The rows are grouped in 3 ways, from coarse to fine. Each group lies inside one group of the grouping before and may be the whole of it. The rows also spread widely along 11 directions, which tell nothing about the answers.
In the rows, zero is written as 128.
Some rows, each with its group in each grouping after it:
[130 162 164 136  62 126 157 106 127 147 101 140 168  99  94  99  68 132
 118 139 130 106 120 153 131 107 130  75 133 131 143 132 132 166 138 117
 131 138 107]
kapem Lugu K394
[129 132 156 118 192  67 172 160  54  95  87  91 128 151 138 100 138 142
  97 144 122  72 110 103 109 137  89 125 194 176 178 158 134 124 130 177
 125  91 122]
kidek dorus K563
[144 139 143  91  93 120 144 129 136 152 142 146 152  83  82 127 112 116
 160  86 137 114 128 159 178 109 126 141 126 128 116 157 153 106 110 159
 118 161  73]
Bemom Pezo K309
[168 160 108 113  81 172 114  97 151 121 177 131 129 113 132 162 170 110
 136 145 183 214 116 129 132 160  96 142 133 103  69 106 159  93  86  94
  99 103 134]
Bemom Pezo K751
[125 120 156 105 164  94 115 157  85 153 136  98 143 149 117 131 128 182
 169 115  97  73 116  96 122  76  94 120 153 141 148 115 107 133 149 183
 119 112 123]
kidek Kefus K836
[153 106 163 113 145 124 141 123 104  79 116 115 107 123 154 153 187 103
  87 151 145 143 110 101 112 187  89 148 192 171 156 117 148  76  98 152
 124 106 137]
kidek Kefus K683
[155 159 118 140  83 130 132 197 177 155  87 105  88 130 161 167 149 138
 155 128  82 128 128 128 136 142 132 136 125 144 120  88 135 124  98 122
 168 115 125]
Bemom Nezem K307
[190 128 121 109 110 157 159 153 179 152  89 135  89 104 142 141 130 131
 136 117 145 113 151 107  89 113 103 114 168 129 129  24 131 166 135 143
 142  85 109]
mes rigik K80
[166 193 133 153  80 171 174 115 132 136 106 148 118 128 139  98 141 117
  87 158 134 125 110 152 123 177 127  83 137 112 117 156 151 172 102 112
 131 130 118]
mes Bur K79
[100 135 107 126 176  88 137 162 108 136 144  78 131 147 141 125 131 155
 121 152 125 136 106 120  99 123 120 113 113 122 127 141 126 135 137 142
 148  88 118]
Bemom Nezem K35
[110 120 124 112  96 164 122 122 175 183 152 135 161  72 104 116 138 116
  72 123 137 156 133 153 134 109 157  86 115 101 128 124 153 137 102 131
 175 177  62]
Bemom Nezem K891
[151 182 144 109  88 123 145 129 123 181  97 102 176  98  89 107  76 142
 149 123 137  83 116 129  97  60 102  84 162 134 119  96 134 179 137 136
 127 102  81]
mes Bur K335
[105 100 141 106 128 109 115  91 120  94 157 122 151 105 118 148 134  96
 112 131 160 176 115 138 121 151 140 136 121 142 123 149 145  69 116 118
 149 137 114]
Bemom Pezo K897
[ 94  77 149 127 108  91  99 105 116 118  95 164 147 115 108 110 101  85
 126  76  99 112 156 144 154 133 185 162 107 140 150 177 136  81 120 106
 136 195 131]
kapem Lugu K887
[ 82 124 117 139 117 114  71 116 151 153 142 119 145 129 118 152 100 132
 164 113 115 158 131 128  95  93 171 120  66 113 104  78 103 127 146  84
 171 125 128]
mes rigik K383
[165 112 107 116 112 167  99 143 172 157 130 160 103 121 140 157 147 152
 161 102 120 142 161 110 124 105 118 138 127  91 113  56 121 134 118 121
 133 128 147]
kidek dorus K293
[ 72 128 150 136 177  53 127 125  67  63 116  92 126 151 133 157 101 115
 143 160 126 146  85 118 100 162 119 147 100 174 164 147 110  79 151 111
 147  84 159]
kidek dorus K954
[165 139 100  92 155 140 187 137 124 119 141 136 104 103 134 112 183  89
  85 150 187 181 143 114 153 198  92 172 150 107 112 155 167 103  85 143
  88  98  88]
kapem siku K281
[ 92 203 116 121 113  93 113 154  98 179 134  66 165 133  99 117 135 138
 151 146 115 146 110 121 158 118 122 156 105 128  80 165 137 107  91 113
 106 102  81]
kapem siku K984
[140  66 143  85 136  95 189 108 123  76  77 156 129  68 112 117  81  60
  90 118 186 139 158 125 107 152 121 151 160 154 173 109 154  98 141 131
 128 114 107]
kapem Lugu K837
[167 137 153 163 130 145 123 124 107 105 131 151  97 198 169 144 166 173
 157 131  86 108 107 114 100 158 119 104 135 140 142 134  98 156 153 143
 123 121 188]
mes Bur K104
[127 122 140 126  78 154  76  73 127 144 139 121 186 117 116 114 138 127
  97 135 156 176 138 114  93 105 126 116 167 119  98 103 151 113 110  75
 111 127 135]
kapem Lugu K394
[119 157 152 135  88 118 111 182 179 150 111  56 107 120 147 218 148 150
 173 157  85 168  77 123 109 130 123 119 110 178 127  49 113 103 109 124
 199  90 106]
Bemom Nezem K35
[113 128  91 144 157 134 118 127 137 111 126 104 105 149 170 142 157 119
  99 166 138 188 126 112  73 166 133 132 111 112 103  92 129 125 120  82
 158  80 143]
mes Bur K79
[108 169 138 113 126 127 166 133 119 169 117 126 169  84  83  85  87 135
  87 143 145 104 115 154 131  92 121  74 124 106 146 136 139 173 124 146
 145 133  67]
kidek dorus K954
[156 124 133 147  84 115  84  97  93  93 124 156 128 171 148 140 120 132
 184  95 111 112 139 121 123 131 132 151 138 136 111 154 134  99 133  86
  97 133 216]
Bemom Pezo K751
[162 113 119 107 196 103 147 164 111 123 145 111  90 167 152 142 165 171
 170 112 130 107 129  87  97 129  86 147 151 137 134  94 106 132 149 186
 107  71 128]
mes rigik K383
[154  69 138  81 191 116 182 130 112 116 106 150 116 101 123  98 141 107
  76 108 153  92 147 120  99 133 114 125 183 141 171 125 147 134 131 187
 139 125  82]
mes Bur K79
[ 83 173 116 166  69 123  64 120 126 161 161 128 155 153 121 137 128 136
 163 123  77 151 111 160 158 131 180 123  55 107  93 189 134 104 105  77
 149 175 147]
Bemom Nezem K307
[158  98 125  96 144 160 161 138 173 137 120 153 110  87 123 138 116 141
 112 130 157 135 142 117  97 102 101  96 141 103 157  41 120 169 143 155
 159 109 108]
kidek dorus K954
[122 143  87 143 148 127 109 122  85 145 151 146 134 167 137  83 132 151
 134 126 125 113 149 112 130 121 127 124 108  58  97 164 131 150 132 108
  88 125 172]
kidek Kefus K836
[133 167 100  81 141  82 154 146 109 154 135 127 137 100  76 125  89  96
 200  90 152 114 136 138 161 112 104 182 102 113  97 151 146 102 118 147
  81 107  76]
mes Bur K335
[ 98 136  93 120 141 139  97 147 148 163 164  78 149 121 141 132 191 127
  74 159 139 197 124 120 112 139 135 130 128 107  93 123 155 101  79 110
 157 117  87]
Bemom Nezem K307
[124 143 167 147 104 161  62 104 109 143 160  77 164 168 161 157 216 180
 100 174 105 189  88  86  82 134 117  97 175 160 112 113 117 118 107 105
 144 112 143]
kapem siku K281
[ 70 192 142 148 106 120 146  97 102 129 122 113 174  98  97  94 100  97
  54 183 153 158  88 170 130 156 148  77  92 123 136 181 147 134 104  90
 161 142  91]
kidek dorus K954
[196  55 153 112 120 138 128  91 106  84 107 192 121 136 149 112 139 132
 119  73 133  71 165 113 105 122 126 129 209 142 158 136 147 128 145 150
 112 155 183]
Bemom Pezo K309
[134 105 124 124 132 143 101 130 148 125 161 128 111 136 149 162 182 127
 125 127 123 177 119 126 121 163 132 139 123 126 121 124 137  90 102 129
 147 136 132]
Bemom Nezem K35
[163 143 143 122  67 181 120  77 143 138 192 175 151 114 106 135 132 146
 148 121 153 154 115 153 144 121 118  88 113  96 106 140 135 138 121 130
 115 159 131]
Bemom Pezo K751

New rows. What belongs after each?
[155 178 122 140 121 117 196 158 123 101 113 130  78 135 145 144  99 131
 164 169 136 118 105 127 137 173  85 120  98 117 137 119 117 154 143 141
 118  73 158]
kidek Kefus K683
[148  98 145  96 178 116 113 153 100 132 128  95 117 143 149 139 204 142
 113 122 122 120 131  79 118 137  89 162 198 149 137 107 140  85  97 173
 114 108 120]
kidek Kefus K836
[127 103 136 129 118 134 101  83 137 105 130 133 136 120 135 151 122 110
 120 132 159 165 124 114  66 129 139 112 128 138 130  70 121 122 145  94
 157 108 145]
mes rigik K383
[108  76 113 124 186  96  74 127  97 143 142 133 141 173 139 102 153 151
 139  74 106  94 162  98  95  96 158 147 134 115 123 138 115 115 141 135
 125 140 143]
mes rigik K383
[107 119  91 110 175  93 134 159 122 129 127  85 135 129 148 110 153 119
  87 140 147 152 147 114 113 137 133 148 136 114  98 137 151 103 104 123
 145  92  99]
Bemom Pezo K897
[132 154 133 162  88 130 109 123 107 132 120 137 137 158 145 107 152 134
 107 126  91 112 121 142 133 153 155 107 137 132 128 194 151 125 104 108
 137 163 154]
Bemom Nezem K307
[150 127 142 137 153 100 117 136  83 104 131  83 131 194 161 143 127 202
 178 151 116 119 104  71  70 103  74 120 165 152 135  97  90 147 175 143
  97  53 188]
kapem Lugu K887
[ 99 132 134 129 141 102 108 159 118 149 104  72 144 137 148 136 155 148
 111 151 100 143 123  96 101 118 136 131 141 153 125 110 122 124 119 107
 159  95 110]
kapem siku K281
[116 101 123 118 179 118 147 139 121 106 161 114 113 148 146 134 175 141
 106 151 134 177 116 111 122 174 114 140 118 125 137 143 114 105 121 157
 125 109 116]
kapem Lugu K887
[112 157 141 147 143 165 138 124 125 140 201 124 130 148 136 130 179 179
  96 185 122 164  79 133 128 156 106  66  97  94 132 146 104 158 124 161
 146 130 116]
kidek Kefus K683
[ 89  76 173 110 153  80 146 148 126 134  89  93 155 108 120 124  96 154
 100 136 108 102 125 117  86  86 134  93 153 170 184  83 104 142 160 155
 182 113  88]
kapem Lugu K394
[123 136  99 150  92 162 148 113 172 118 167 172 100 117 139 146 103 121
 137 151 140 178 118 157 132 166 148  91  44  79 124 132 121 154 148 103
 157 143 155]
Bemom Nezem K891
[101  96 108 127 187 131 110 117 124 131 159 114 129 149 148 116 158 150
  91 147 142 155 129 103  67 124 133 100 126 113 126  97 111 147 153 130
 154  99 123]
mes rigik K80
[134 184 156 178  64 119 136 175 145 139  68 106  96 153 163 151 147 131
 130 141  54 104  96 153 145 175 163 106 117 168 140 151 133 128  92 109
 180 144 143]
Bemom Nezem K35
[119  92  91  71 142 119 155 133 172 140 138 120 138  47  98 140  92  87
 101 132 194 176 146 130 103 102 116 129 117 105 128  65 158 115 129 130
 162  99  65]
Bemom Nezem K307
[137 116 109 113 104 164  86 106 163 140 198 152 135 119 127 160 162 139
 161 110 142 191 131 135 142 128 134 142  97  89  83 116 133  99 112 117
 128 147 128]
Bemom Pezo K309
[145 134  92 117 176 106 144 155  97 148 112 137 121 158 138  79 145 130
 120 103 120  90 160 116 124 126 127 148 143 100 114 160 140 145 125 144
  95 119 120]
mes Bur K104
[138 138 132 143 100  82 154 136 113  83  82 134 110 137 145 141  66 121
 174 124 120  99 125 137 117 136 135 134 113 152 138 127 125 132 162 101
 143  97 177]
Bemom Pezo K309
[174 109 149 116 106 125 146 167 156 149 119 158 108 136 131 146  97 192
 205  79  83  53 145 124 133  73 123  96 125 125 150  92  97 172 167 183
 148 135 134]
Bemom Pezo K897
[120 169  93 155  68 131 154 179 183 167  58 143  96 105 145 118 103  95
 120 133  92 137 164 147 161 155 182 135  69  96 107 116 140 155  98  66
 171 132 115]
kapem siku K281
[122 173  85 142 147 154 105 183 145 218 153 111 128 171 141  98 181 191
 140 118  73 117 137 127 139 103 142 113  98  66  77 140 116 175 100 140
 133 132  90]
mes Bur K79
[170 166 113 142  99 169 125 108 127 144 146 169 118 155 135 117 139 146
 156 117 122 123 131 134 127 140 121 114 118  90  97 144 133 158 123 116
 100 135 154]
mes Bur K79
[171 153  95  90 136 120 177 115 115 134 158 176 117 106  87 101  87 112
 182  89 188 109 151 138 148 121  95 151 105  81 105 143 142 140 144 154
  63 109 106]
mes rigik K383
[133  91 115  98 137 118 114 147 141 148 137 136 126 108 124 136 146 114
 136  87 124 127 151 125 139 122 137 159 135 127 129 132 151  92 111 145
 133 151 107]
Bemom Nezem K891
[ 92 150  90 154 109 134 126 111 147 147 132 162 130 131 121 113  70 122
 145 135 117 139 133 159 116 124 173  95  35  68 104 130 114 173 154  72
 163 137 139]
mes Bur K79
[128 144 145 107 104 139 146 136 145 155 159 134 143  95 103 131 149 128
 118 119 131 141 115 161 168 134 132 109 113 122 123 153 144 115  92 156
 145 160  66]
Bemom Pezo K751
[163  91 140 144 139 156 175 120 140  91 140 172  90 147 166 130 123 169
  97 156 126 113 116 126  79 148 118  50 133 121 186 113 104 190 178 164
 173 121 171]
Bemom Nezem K307
[167 137 155 139  12 158  93  86 175 143  68 162 137  86 118 154  86  89
 155  88 132 119 147 135  96 102 159 112 142 145 122  42 142 134 125  66
 159 146 146]
mes rigik K383
[131 161 111 140 110 158  79 144 155 190 159 112 135 156 137 136 171 172
 156 117 102 146 130 117 114 103 139 114 107  95  83  92 112 148 112 117
 137 122 114]
mes rigik K383
[132 164 151 124  74  77 165 118  91 117  56 135 147  96 100 113  52  86
 152 121 131  87 135 135 140 126 135 140 131 159 146 157 150 125 140  98
 119 119 130]
kapem siku K281
[117 122 107 137 146 100  83 154  85 169 109 110 161 178 137  64 158 162
 113  89  82  86 164 102 132  98 149 154 162 107 103 183 137 125 105 120
  90 144 136]
kapem Lugu K887
[132 147 105 186 119 123 105 141 112 107 117 113 106 204 194 129 145 169
 126 162  88 129 117 110  80 153 139  98 124 122 123 139 116 157 143  86
 149  97 216]
Bemom Nezem K307
[124 139 147 131  86 143 163 116 138 154 105 156 161  95 102  79 100 121
  79 131 135 122 141 150 133 119 150  79 128 108 141 148 138 162 122 124
 142 159  88]
kapem Lugu K837
[106 143 131 139  77 152 126 120 164 158 125 145 143 102 115 111 141 107
  87 133 121 171 137 160 157 159 162 117  99 106 112 146 144 118  84  96
 146 166  91]
kapem Lugu K394
[147 137 164 109  88 104 158 141 129 129 132 162 121 116  92 160  80 145
 231  91 105 105 121 139 175 117 113 140  93 145 145 136 105 118 152 166
 103 139 121]
kapem Lugu K837
[156 181  85 153 107 160 140 109 114 128 102 133 138 139 150  76 126 123
  65 168 174 146 141 116  85 138 107  98 159  75  99 118 160 175 109  71
 102  86 166]
kidek dorus K954
[ 98 144 111 140 144 166 133 122 157 119 211 100 120 133 155 157 198 142
  66 207 154 243  75 137 107 195 119  86  86 107 117 133 126 117 104 126
 176 111 105]
Bemom Nezem K307
[161 169 138 150 107 149 152 161 133 144 108  90 129 151 167 115 171 179
  88 166 114 116 107 120 101 130 109  77 180 137 120 114 131 177 113 140
 151  94 121]
Bemom Pezo K309
[166 148 110  91 129 146 138  86  93 134 186 137 155 125 100 109 126 146
 150 141 195 158 128  96 114 111  66 135 150  90  92 133 141 137 136 136
  55  83 130]
kapem siku K984
[145 170 129 122  70 136 159 112 143 129 111 106 155  80 116 128  98 107
 105 157 176 157 111 147 113 126 116 101 142 130 106 101 159 139 117 102
 143  98 101]
Bemom Pezo K309
[142 151 146 142  96 151 166 109 142 118 143 188  95 123 118 137 117 111
 151 123 114 131 109 171 162 181 147 107  69 114 139 166 123 143 125 133
 146 169 124]
mes Bur K79
[118 172 156 115  97  77 126 145  88 146  77  66 173 117 107 110 131 113
 123 127 123 118 118 120 138 123 112 167 183 178 113 151 164  79  85 113
  96 103  89]
kapem Lugu K394
[ 98 152  91 143 134 135 126 164 169 155 157 150  86 148 138 152 142 133
 176 122  83 165 126 158 166 165 166 141  17  79  94 141 106 127 113 114
 160 146 109]
mes Bur K79
[ 71  80 103  99 220  94  79 137  93 150 148  94 170 137 124  99 165 144
  79 119 136 145 147  98  94  95 133 147 143 110 125 133 134 102 113 133
 137 119  99]
kidek dorus K954
[118  94 123 100 159 115 160 178 167 154  98 109 108  89 130 145  95 144
 130 139 125 112 142 106 101  84 115 101 114 113 155  24 105 163 154 155
 185  88  93]
kidek Kefus K836
[130 172 156 143 115 121 183 163 145 120 145 110 103 145 144 159 115 178
 157 168 104 124  78 146 134 147 115  67  85 139 146 130  92 164 151 170
 175 104 115]
Bemom Pezo K897
[146 125 121  82 144 148 164 131 130 175 149 141 155  74  91  83 146 123
  75 123 166 115 144 130 148 110  99 110 160  86 127 135 160 143  98 177
 111 144  53]
kidek Kefus K683
[160 151 105 120 154  91 141 143  68 143  75 129 142 156 132  53 134 111
 107  92 125  57 163 115 113 121 122 151 196 121 113 189 163 139 110 131
  80 116 129]
mes Bur K335
[162 157 155 172  71 129  94 126  91 138  86 131 144 194 153 104 129 182
 160 111  66  72 127 108 115 109 133 109 169 142 127 154 116 158 134 108
  97 137 196]
kapem Lugu K887
[109 121 155 102 125  87 142 111  99 114 140 122 160  95  93 128  99 112
 138 113 144 121 108 153 146 121 129 131 126 154 138 166 145  94 130 147
 138 140  92]
Bemom Pezo K309
[147 184 101 130  88 162  97 135 140 189 129 125 140 134 122 113 170 125
 132 111 111 143 138 137 145 130 139 144 127  94  66 140 158 124  70 100
 111 143 100]
mes Bur K79
[161 112 116 140 128 146 132 119 134 111  89 151  93 144 168 111 162 104
  85 119 137 123 158 113  87 166 142 129 167 131 131 104 143 135 118 105
 133 117 156]
mes rigik K80
[158 111 103 152 120 176 126 121 181 115 160 195  68 162 165 171 118 158
 192 127 111 156 135 126  98 145 137  98  56  73 123  69  76 180 176 112
 156 120 191]
mes Bur K335
[168 147 118 153 113 139 190 147 130 110 115 164  87 149 158 109 118 144
 115 145 116  95 124 142 125 165 121  83 121 112 156 156 129 182 144 148
 140 125 160]
Bemom Nezem K307
[155 167 117 140  59 127 177 143 144 147  84 178 119 112 108  99  50 123
 169 108 120  95 158 153 159 118 141 115  90  94 121 135 129 174 142 106
 108 134 138]
kapem Lugu K837
[153 208 113 150  93 131 114 113  95 128 133 116 133 167 140 128 139 126
 167 140 132 145 104 125 118 155 106 140 128 119  79 158 141 126 111  88
  83  95 161]
mes Bur K335
[144 134 138 109 129  92 158 115  71 121 109 155 143 123 107  86 103 114
 137 104 137  83 145 121 147 130 121 145 152 135 142 196 150 127 137 139
  84 133 129]
kapem siku K281
[161  95 144 122  93 149 107  86 129 119 134 152 153 131 126 135 104 157
 153 120 148 140 140  99  78  89 108 104 159 123 130  72 117 145 164 112
 109 108 173]
kapem Lugu K837
[155 177 146 144  67 151 146 106 130 154  98 159 134 116 112  93 120 108
 109 113 126  94 131 152 136 139 150  93 144 130 126 149 151 154 112 116
 126 159 109]
mes rigik K80
[103 127 122 149 136 108 143 108 106  91 181 164 111 156 131 139 103 142
 157 142 117 138 100 152 135 165 141 101  53 111 149 194 108 131 163 133
 142 143 170]
Bemom Nezem K307
[147  89 137 120 145 122 127 136 114 117 123 153 118 148 150 108 174 132
  98  95 109 103 149 129 138 148 146 133 159 131 142 164 141 110 103 148
 134 157 134]
Bemom Pezo K751
[154 164 152 132 100 131 129 179 151 161 136  89 120 155 143 171 144 207
 189 137  84 110  96 120 123  90  98  89 130 145 122  79  96 160 135 162
 152  95 122]
Bemom Pezo K751
[ 64 113 101 138 158 127  92  85 127 144 170 112 173 130 122 104 107 138
  86 156 163 175 124 126  53  95 163  71  80  85 112  96 106 163 163  87
 173 107 116]
mes rigik K383
[101 111  96 121 170 119  99 126 122 117 158 138 123 142 134 140 133 135
 144 127 139 166 135 112 116 131 127 148  88  90 118 116 117 110 133 108
 127 111 153]
kidek dorus K954
[135 160 105 123 147  77 168 164  97  91  89 101  90 130 149 136 128  86
 137 151 147 131 127 111 139 191  93 187 132 138 118 142 154  85 103 116
 100  70 146]
kidek Kefus K683
[177 153 114 100 123 116 132 120 100 153 131 148 139 129  99  98 104 137
 184  76 155  77 151 116 126  90  99 144 151 107 103 132 143 142 136 147
  63 110 123]
mes rigik K383
[ 83  53 124  87 206  82  95 115 108 134 130  99 169 117 120 119 120 125
 104 111 142 130 143  96  50  71 138 127 153 137 143  89 118 119 158 135
 166 106  95]
mes Bur K335
[161 131 116 103 124 103 202 103 118  58 131 154 103  96 125 139  77  78
 138 146 207 153 126 137 124 176  93 141 115 123 130 139 155 108 146 128
 107  83 141]
Bemom Pezo K897
[136 160 116 121 133  97 190 173 142 122  98 137  78 121 124 151  84 114
 189 125 113 110 122 146 148 154 120 146  69 128 132 118 117 140 143 143
 141  99 113]
mes Bur K79
[135 165  94 124 173 110 137 187 111 154 136 110 107 167 139 123 142 182
 172 129 108 107 131 106 136 114  92 143 112  97 111 126 113 149 128 152
 100  85 134]
kidek dorus K954
[166 158 169 125  78  91 127 148  74 157  40 100 174 139 115  82 113 144
 136  94  97  43 147 104 121  83 114 136 230 179 134 149 156 127 109 132
  85 122 128]
kapem Lugu K837
[193 157 103 150  90 156 150 148 135 131  81 135 106 160 170 104 141 151
 120 143 134 129 160  96  97 139 104 123 178 104 104  91 138 167 122  99
  90  78 176]
kapem Lugu K837
[129 137  85 152  74 154  33 121 138 185 127 129 163 154 144 106 152 143
 129  96  95 134 165 116 112  87 169 132 137  82  71 130 156 126  95  58
 128 157 165]
Bemom Nezem K307
